All groups share one centre, and each spreads out both ways along 13 directions, with some noise.
Known rows, each followed by its group:
[ 25   8   2   9   5   4  -4  17 -11  16  24 -15  14  13 -15  28  -9   1
 -23   7]
(2)
[ 36  28  17   4  15  11 -16   5 -10  23  20  -5 -22  26 -11  24 -18 -16
 -20  -9]
(1)
[ -5  13   8   3 -18   1  15 -17  36 -14 -10 -11  19   6   2 -20 -18  19
  -5  12]
(4)
[  7  47  33  -9   2 -20  32 -28  49  60 -42   4  34  28  20   6 -17 -33
  -5 -45]
(1)
[ -7   8 -11 -16  14 -44  19 -13  -8 -36   4  19  15 -14  -3  35 -18  29
  24  28]
(2)
[-32 -19  15 -26 -11 -16 -11  31 -27  33 -39  26   1  34 -11  22  17 -25
  11 -10]
(3)
[ 13  -8  -1   0 -11   3  10  15  -3  18  -8  -9  -5  -1  15  12  -3  -8
 -19  -2]
(4)
[  2   3 -28   2 -20 -21  20   7 -16   3   5  19 -14  13  -4  31  -7  57
   2  12]
(2)
[-13  -5   9   0 -10  22  13  -2   3   8   6  15  -1  27   7  -5  11  27
  -1   3]
(2)
[  1  -7  -1 -25 -28 -41  25 -19  50 -24   9   9 -13 -32 -27  24  33 -38
   7  -6]
(0)
[ 26   2  27 -46  13 -14 -11  16  -7  11 -10  25  30   0  -6   4  14 -24
  -1  19]
(4)
[  5  14 -30  -9 -38   5  -3  16   7   7 -24 -20 -37 -17  23   0  20 -39
 -11   7]
(3)
[ 22  24  34   4  -1  -7  -3 -21  27   0 -14  -5   7  67   6  17 -31   6
 -11 -23]
(1)
[ 15   3  30 -50  26  -8  -4   3   1  -4 -60  28  38  26  13   4  15 -26
  10  10]
(1)
[ -6  37  27  15 -32 -25  16  14  40  31  29  30 -30  21   1   6  -5 -21
 -23 -13]
(3)
[  8 -45  29  18   8  31  38   5  -1  12  22  27   0  42  56  21  10  28
 -27 -25]
(4)
[  3   0  -8  20  -4  -5  19  -1   7 -17 -23  -5  34  -5   8  -5   8  10
 -13   6]
(0)
[  4  -4  12   2  14   9  12   3  32  37  19  16  -2  14  -5   2 -22  17
  -5 -18]
(1)
[-15 -18   0 -32  37 -21  24   2   9   6 -18  37  15 -11 -29  28  -5  10
  27   7]
(0)
[ -5 -18   4  26  24   0 -12 -21   5 -28 -28   2   8  20   3 -25 -11  15
  10 -29]
(1)
[ 17   4 -14  16   0  -3  21   2   6   5  14  -6  -3 -21   0  22   5  -2
 -16   1]
(1)
[-10  46   8  14 -23  -9  24  -6   1  27   8  13   7 -35 -13 -35  16 -12
 -10   4]
(0)
[-12  -3 -23   0 -22 -13   8  14  -3  -3 -16  17   1  20  -6  15  28  18
   1   4]
(2)
[  3 -31  15 -12  22  15  23  -5  15  30 -13  26  -2  -9  23 -31 -37  40
  10  -9]
(2)
[ 36   4   2  -6   2  15  27  -5  17   1  26  25 -14 -12   7 -10  -3  39
 -13  14]
(2)
[ 18 -18  -6  18 -12  -1  -7 -14   3  17   0 -16   4   4 -19 -10   6  15
  -6 -37]
(3)
[  1 -24  25  20  25  -3  -2 -14 -32  -4 -16 -13  22   6  39  -5 -20  -5
  -3 -26]
(4)
[ 21  15  -5  21  18  -7   2  11   2  -4 -18  17  20  12  -8  -3   4  14
 -11   0]
(3)
[-14 -12   9 -30 -18   9  10 -18 -15 -14  37   2  10 -32   7 -17  18  16
  12  28]
(0)
[  9   8   8  14   2  14   3 -10  34 -13   8 -18 -17  -1   2   9   4 -36
 -14 -15]
(4)
[ 23   7  10   3   1  46  15   0  21 -16   7 -15  24  16 -10   0  17   7
 -27  23]
(4)
[-10   6  -4 -12 -23  11 -12   7 -63 -21   7  -8  27 -24  -8 -26  29  16
   2  45]
(1)
[-21  -3  30   6 -12  -9  22  17  33 -20 -12  -1  30  19  21  26   5 -36
 -22  20]
(3)
[ -2   6  10  18 -16 -21  -7 -17  24 -11  30  -4  -8  15 -16   5   8 -10
  -3 -28]
(4)
[  6  -4  20 -30  21   1   0  -2 -19  11  14   4  14 -14  -3   8 -20   1
  10  18]
(0)
[ 16  42 -22   1  -5  32  10   2  -7 -10 -18   7 -34  44 -22  24  -1  42
  -5  24]
(4)
[  1   1  15   2   9   8   4  -5   4  11   1  -9   3 -10  17 -11 -19 -10
  -4  -2]
(4)
[ -4  -7   7  -2 -12   6  -5  -7  -5  -7   3 -20  16 -12   9 -15   5 -10
  -3   4]
(0)
[ 17 -52   8  -8  10  -1 -10 -21  23 -24   3  -6  15  33  -4  10 -18  37
   8 -22]
(0)
[ 13 -24  -4  -2  -5   3 -13  20  -4 -13  24 -20  10 -24 -16   5   1  -8
 -13  24]
(1)
[ -1 -22  -4  10 -16  23  28   0   8  -7  13 -15  18   7   6  16   7  30
 -18  11]
(3)
[ -2 -10   8 -21  19  16  14  -3 -13  -9  -3  12  29 -12   2  -6  14  10
   8  22]
(3)
[ -6  35   7   9   3  -4   9   9  23   2  16  11   0 -23   7 -19  -2 -24
  -8  17]
(3)
[ -7  11  19  22   5   1  11 -19  -1 -12  16 -13   9  33   3  25 -30  21
  -6  -3]
(2)
[ -6   4  11  27   1  30  19 -27 -42  15  12 -31 -32  -3   5   9 -39  21
  -7 -14]
(2)
[  3   7 -18  28 -19  26 -13  -1  -7 -12   7   2 -14  29   7 -26  33  25
  -9 -12]
(0)
[-49 -36  -7 -10  19   6  -9  20   1   0 -38 -19  35 -17   5  -9  -7 -26
  19  11]
(3)
[ 16  -6 -12  22  13   4  -1 -10  10  -1  -3 -12  -2 -23 -23 -15  10 -10
  -5 -23]
(2)
[ 28  -6   8 -26  -4   6  -5  21 -29  23 -29   4   4  11  10  11  12 -10
 -15   4]
(3)
[-17  12   6  -4 -15  12 -24 -13 -18  -2  11  -9  -8  40 -28   3   6   9
  11  -7]
(1)
[-18 -19  13  -2  14   3  -7 -16  -3 -17   1   9   1  34  -6  12   7   7
  17 -18]
(4)
[ 10  21 -18 -13  15  19  -4   4  31 -17 -15  44   3  29 -63 -10  53  20
  11   6]
(4)
[ -2  -3  28   1   7  24  37   1  22  15 -14  22  -1  19  31   2  -1   0
 -14  -6]
(2)
[ 11  33  -2  26 -15 -17  27   0   4  12  -8  28  10  -3  29 -32 -14  41
 -17   6]
(0)
[ -3   9  -2 -13 -24  -5 -15   8 -25   0  22 -12 -21  -9  -9   9  -3  -7
   0  19]
(1)
[ 20  -9 -16   4  20  -1   7   3   6 -12 -27  13  13  10   1   1   0  29
   0  -2]
(3)
[ 46   5  39 -36 -16 -17   5 -17  40   3  31   5  -5 -23   4  -6   2 -33
 -16  -4]
(0)
[ 22 -35 -43   9  17  37   4  38 -13  13 -36  -3  19   9 -12   7  29  30
 -16   5]
(3)
[ 17 -19   0   0 -10  35  -1  26 -37  14  22 -33 -27 -18  21  25  -3 -26
 -28  17]
(1)
[  4  -8  16 -14 -11   5 -12   2 -11   9   0  -5  20  32  -8   7  -5  13
  -5   2]
(4)
[ -8  44 -10  14 -20  25  -4 -11  30  15 -10 -16 -27  10 -22 -32 -25  18
   1   0]
(4)
[ -9   6   3  -8  -5  -9   3   5   8  -3  40   5  17  28 -10  35 -13  27
   0  21]
(2)
[ 27 -29   6  -2   9  15   0  27  18   3   3  10 -27  13  11  17  -7  -1
 -20  -1]
(1)
[ 13 -21  46 -42  19   4  12 -11  14  35  15  27  21 -18 -12 -18 -17   8
  10  -1]
(0)
[-21  25   7  20 -29  -7  11  -6   5  -8 -27 -15   5  -3  31 -19   2 -22
 -11   2]
(0)
[  9  -2  -8 -14  -5 -16  31  13   0  16 -21   9  -1 -34  31  16   6 -19
  -7   8]
(1)
[-15   1   8 -11  -1 -14  12 -12  -2   3 -36  -1   4   9  22  11  -9 -10
  11 -12]
(1)
[ 22 -14 -29  -9 -37   6   8  15 -14  12 -32 -19   1 -26  14  -5  34  -5
 -17   5]
(3)
[-19  -3   6  -8   2 -28 -15  19  29  23 -21  21  19  30   0  -5  -5  -9
  12 -17]
(2)
[ -1 -24 -12  17   1  -5  -5  -7  13 -19 -21 -18  22   5 -11  -4   9   4
   0 -18]
(0)
[ -7  12 -11   3 -31 -19   2  -4   7  -2  12 -15  -8 -12 -13   7   0  -4
  -1   5]
(4)
[ 31  25   6   5 -26 -24 -10   9  -6  -7   9 -13  37  21  13   5 -17  24
 -27  25]
(2)
[-47   9  41  14  10 -14   0 -18  54  -5  20  18 -15  47  -7   8 -34 -11
  15 -28]
(3)
[ 25  -4  -1 -14  24 -16   4   7  29  -8  -9  25  27 -28  -7 -17  20 -12
  -1   8]
(2)
[ 20  33 -15  19 -14 -23  -4  -9 -17 -13   5   3   7 -16 -16 -16  21   6
  -7   0]
(0)

New rows. What belongs after each?
[  1 -24   0  15 -16 -30  12  -2  -9 -11  -6 -10   9 -19  33  14  18 -27
 -13 -18]
(4)
[ -6   7 -20  -8 -35 -20   3  17   1 -15 -45 -12 -12  -2  23  20  18 -33
  -9  14]
(3)
[ 33 -18 -13  15 -18  14  25   0  37   1   7 -33   2  -8  25  13 -16  16
 -33   2]
(3)
[  6 -29 -14  -7   3  -3 -16 -19  -6 -33 -15 -17  -6   9 -14   7  -5  22
  16  -8]
(2)
[ -9 -12   5  -2  -1   1   8  -7  20   3 -10  -9  23   5  -5   6   2  -6
   1  -8]
(1)
[-10  -6 -13 -15  12 -17  21  -7 -18 -18   6  14  -2 -10  -7  30 -11  32
  18  20]
(2)
[ 42 -60 -13  28 -15  35  -3   6  32  29 -13 -56 -23 -11  -1  -7 -21  -5
 -36 -43]
(2)
[ 12  -3  16  -3 -14  19  20  -5  12   5  19  -6   3   0  15   1  -2   8
 -17   9]
(3)
[ -6 -37 -25 -34 -33 -27  22  -9  57 -10  29   1 -45 -45   7  11 -16  17
  19   9]
(2)
[  6 -10   9   1 -13 -16   0 -11  -9   9  -1  -3  15  -5 -11  -5   2   6
  -1 -16]
(3)
[ 10  19   6   9 -16  26  13  -3 -14   8  19 -13   0  17   1  14  13   4
 -20   8]
(1)
[  4   2 -27   4 -10 -16  19 -16  -4 -18   2  -1 -26 -46 -14   3  13   1
   8   1]
(2)
[ 14 -20 -17  -3  -6 -16  -2   3  -7 -14 -44   3  10  12 -10  11  29   3
   0 -14]
(3)
[ -2  -1 -21  -1  -3  10   5  11  29 -10 -30  -6 -14  -1  23   0   2 -12
  -1   4]
(3)
[-23   2   4   6 -24  18  15   8  17 -23  -7  -2  -5  35   8  26  28 -11
 -11  14]
(3)
[-13  13 -17  18   7  -3  15 -12  19   2   1   9 -31 -21   5  -9  -8   1
   7 -16]
(4)
[-12  15  18   5  10   5  -7 -12   4  10  15   6   2  15  -5 -15 -14   1
   7 -11]
(2)
[  4 -18   7 -20  -3  -6  -9   9  10  25 -35  19 -13  15  -3  -3  20 -26
   5 -30]
(3)
[-29   1   6 -18 -14   8  20  15   5  13  25  15  12   6   7  18  12   6
   2  24]
(2)
[  9 -25 -14 -25  11   7   3   3  33   7  -7  30 -27 -27 -13 -21  23  -6
  15 -11]
(2)
[-10 -32   6  -7  12   7  -4   1 -24  26 -19  13  26  10  14 -36 -22  52
  16  -6]
(0)
[-16  12  -4  -8 -14 -14 -13  -4   6  -7   2   8 -18  25 -14  16  12 -11
  15  -9]
(2)
[ 14 -36  12 -13  28  20 -20  21 -22 -22 -32   3  -1 -26  26 -24  16 -36
  -5   9]
(1)
[ 35 -23   3  -3 -13  11  16   5  12   3  -3 -20 -23  24  18  42 -25  15
 -27  -3]
(2)
[  8  -9  25 -31  -1  26 -13   8  44  18  14 -24  28  28 -37   8 -30   5
  -7  19]
(4)
[ 15   1  12   4   2  -8   1 -17  20 -19  -9   1  11  14 -16   6   7  -4
  -3 -15]
(0)
[-40 -34  -8  -2  45  16   9  17  29  37   1  19  -6   6 -12   7 -28  15
  24 -16]
(0)
[-28  24  16   7  21  32   7   8   0  23   0   6   3  -7   5 -19   3 -30
   1   7]
(0)
[ 13  -8  22  -1  -8 -34   8 -19 -12 -23  15 -24  29   3 -14  44 -14  -3
  -9   4]
(3)
[ -5  25  21 -33 -11   5   7   1  12  54 -34  13  -6  46   6  25   8 -30
   2 -24]
(1)
[ -3   5  21   2  29   1   4  -9  14 -25  -8   0  39  13  -3  11  13 -30
  -2   1]
(2)
[-10 -25  11 -10 -49  -4  26 -14  33   2  19 -38  10 -41  18   4   6 -31
 -16   5]
(3)
[ 23   5  -3  17   4  18  23  17   3  -2  20 -18  39 -31   9  -2   0   7
 -33  33]
(3)
[-27  11   0 -20 -16 -26  -7 -11  19 -13   1  17 -31  18   0  18  -1 -12
  24  -7]
(2)
[-11 -39 -10  12   4   8  15   8  14  11  67 -21 -19 -39  -7  18 -40  21
  -3  12]
(1)
[ -3 -12  14  17 -11 -32  11 -13  11   9   3   8   5  15  28  -2 -36  26
  -3 -25]
(4)
[ -6 -19   1 -18  24  23  -3  13 -26  11 -11  -7  29 -21 -11  -6   7  -5
   9  18]
(4)
[ -3 -24 -20  -1  -2  18  14  18  27  17 -16 -21  12  -8 -14   9 -14  13
  -7  13]
(4)
[ 23  -5 -14   3 -21 -17  -3  -4  15 -19   7 -22  -8  -3  -8  20  -4   1
 -13   1]
(2)
[-12 -13  12  43   2  30  -4  11  26  22 -14  -3  52  40  -6 -38  21  10
 -20 -28]
(2)
[ 18 -13  15  -1  -6   5   7 -13  20  -7  17   1  16  -4   0 -13   6  11
 -10  -2]
(0)
[-10   6   5 -13  -2 -23  -1 -16 -21  -6 -16   3  -2  -2  13  -1 -27  16
  16   7]
(2)
[-41   0 -25   6   0 -22  20   8  -2   4 -28   0  15 -27   5   5  -9  -1
  15  11]
(0)
[ 34  28  16   6  25   7   3  15 -35  15   6   1  39  -1  -2   8  -3  -5
 -26  20]
(2)
[ 13 -27  17  18  37  -7  20  -8 -30 -30 -35   3  40 -36  60 -14  24 -34
 -10 -12]
(4)
[  7  -4  -6  15  -2   9   5 -10  21 -17  35 -10   9   3 -22   4   8  18
  -6   0]
(2)
[  7  16   6   5  -3  40  13  14 -20   4  14 -14  12   2  27  -5  -7  18
 -22  38]
(3)
[ 17 -18 -12   0 -13  31  18  20  21  28   2  -4  -7   0  18   2   3  14
 -21   2]
(3)
[  2  10  -1   2 -17 -21   2 -11  24 -38 -32 -14  -4   8  23  12   2 -26
  -5   0]
(3)
[  7  -9  25 -27   9 -16   7   5  40  40 -58  -7  34  11  21   8 -16 -47
  -4 -26]
(1)
[ -4  -9   9  -3  -9 -15  -5   3  25  18   1   2  10   3  -5 -10  -7  -4
   0 -18]
(4)
[  0 -16 -10 -13  -6  -5  16 -15  19 -24   5  11  -6 -13   2  -4   6  25
  12  10]
(2)
[ 29 -29 -42   2 -16 -19   4 -17  26 -38   2 -20 -27 -34 -25  15   6  15
   2  -4]
(2)
[ -9 -26 -35  19  17 -30  28  -7   9 -14  -2  -7   7 -38 -24  34 -10  18
   8  -6]
(2)
[ 18  15  27 -18  14 -28  20 -11  44  -4  -1  18  -6  -2 -11  28 -14 -28
  -3  -5]
(0)
[ -4  33   6  23   9   4  22   0 -40  15  -8   8  12   1   0   7   3   3
 -11   2]
(2)
[ 19  -6  -9  -4 -27 -17  11  13  39 -16  15  11  15 -16 -28  15  74 -40
 -20   1]
(4)
[ 11  14 -15  13  24 -19 -39  29 -22  45 -38 -21  13 -22   1 -29 -46 -20
  -4 -10]
(3)
[ 46 -25 -16  41  17  -4   3  11  15  24 -55 -13   2 -11  -7 -12  -6  -9
 -29 -49]
(2)
[  0  -4 -10  36  20 -11  -2  -2  26   1   3  -7  20  17 -32  16  -4   2
  -4 -29]
(2)
[ -2  12   5  14  -1 -15  11 -12  45 -16   6  -1  -4  -4   8  -3 -14  -7
  -4  -7]
(3)
[ 24 -30  -1 -21   7  -7   1   7   6  18  -9 -15 -31  -1   8  36 -45  -1
  -1  -8]
(2)
[ 58  14  -4  27  16  -5 -23   6  -6   9   1 -18  21 -15 -21 -23  -9  -1
 -27 -12]
(2)
[-13   8  11  13  15   4   3 -11  24  -5  19   6  17  -5 -16 -16  15 -10
   5  -6]
(2)
[ 22 -26  -3  -2 -12  18   7 -18  27  27   6 -13  -9 -17  10 -30  -6  18
  -6 -32]
(3)
[-10   5  20 -24  24 -24  -3  12  21  24  -5  21   9   2   3  14 -19 -31
  11  -3]
(2)
[  5  -2  10 -10  25   6   1  -2  13  -4  10  34   7  22 -22   5  14  16
  10  -3]
(4)
[ -2  12  14  -1   5 -13   4  -9  -4  -4 -23   3  10   2  12  -4 -12  -9
   3  -4]
(2)
[-40  10  28 -13  26  -2  16  11 -16  26   4  22  26  17   9  22 -19  -4
  14  13]
(2)
[ -2 -24   5  15   9  20  32   7  11  30  -9  12 -13 -20  46 -21 -17  10
 -12 -14]
(1)
[ 16 -52  -2 -32  21 -22 -18  43  28  20 -20  21  18  -9 -15  -1 -20   4
   4  11]
(1)
[  6 -12  10  -7  -9 -18  29  -7  21 -34  -6   1  34 -13  27   2 -13  21
  -8  30]
(1)
[ -4  -7   1  16  15  10   8  -6  12   1  28 -12  11  -6 -22  14  -6   3
  -2  -2]
(2)
[ 20 -22  19  -8 -10   7  10  26  17  20 -25 -12  16  34  28  32 -14 -14
 -32  -1]
(2)
[ -8  -2  -8  -9  -5   4  -6   1  24   0 -36 -19   5  -4 -13 -12  -2 -19
   6   1]
(4)
[ 15   9   2   5  -3 -34 -22  15  37  20 -15   7  20  11  -2 -19  -8 -17
  -7 -20]
(2)
[  1 -37 -17  -5  -7 -11   3   0   2 -27 -21  -4  28  -2  20  -2   7  27
   3   6]
(0)
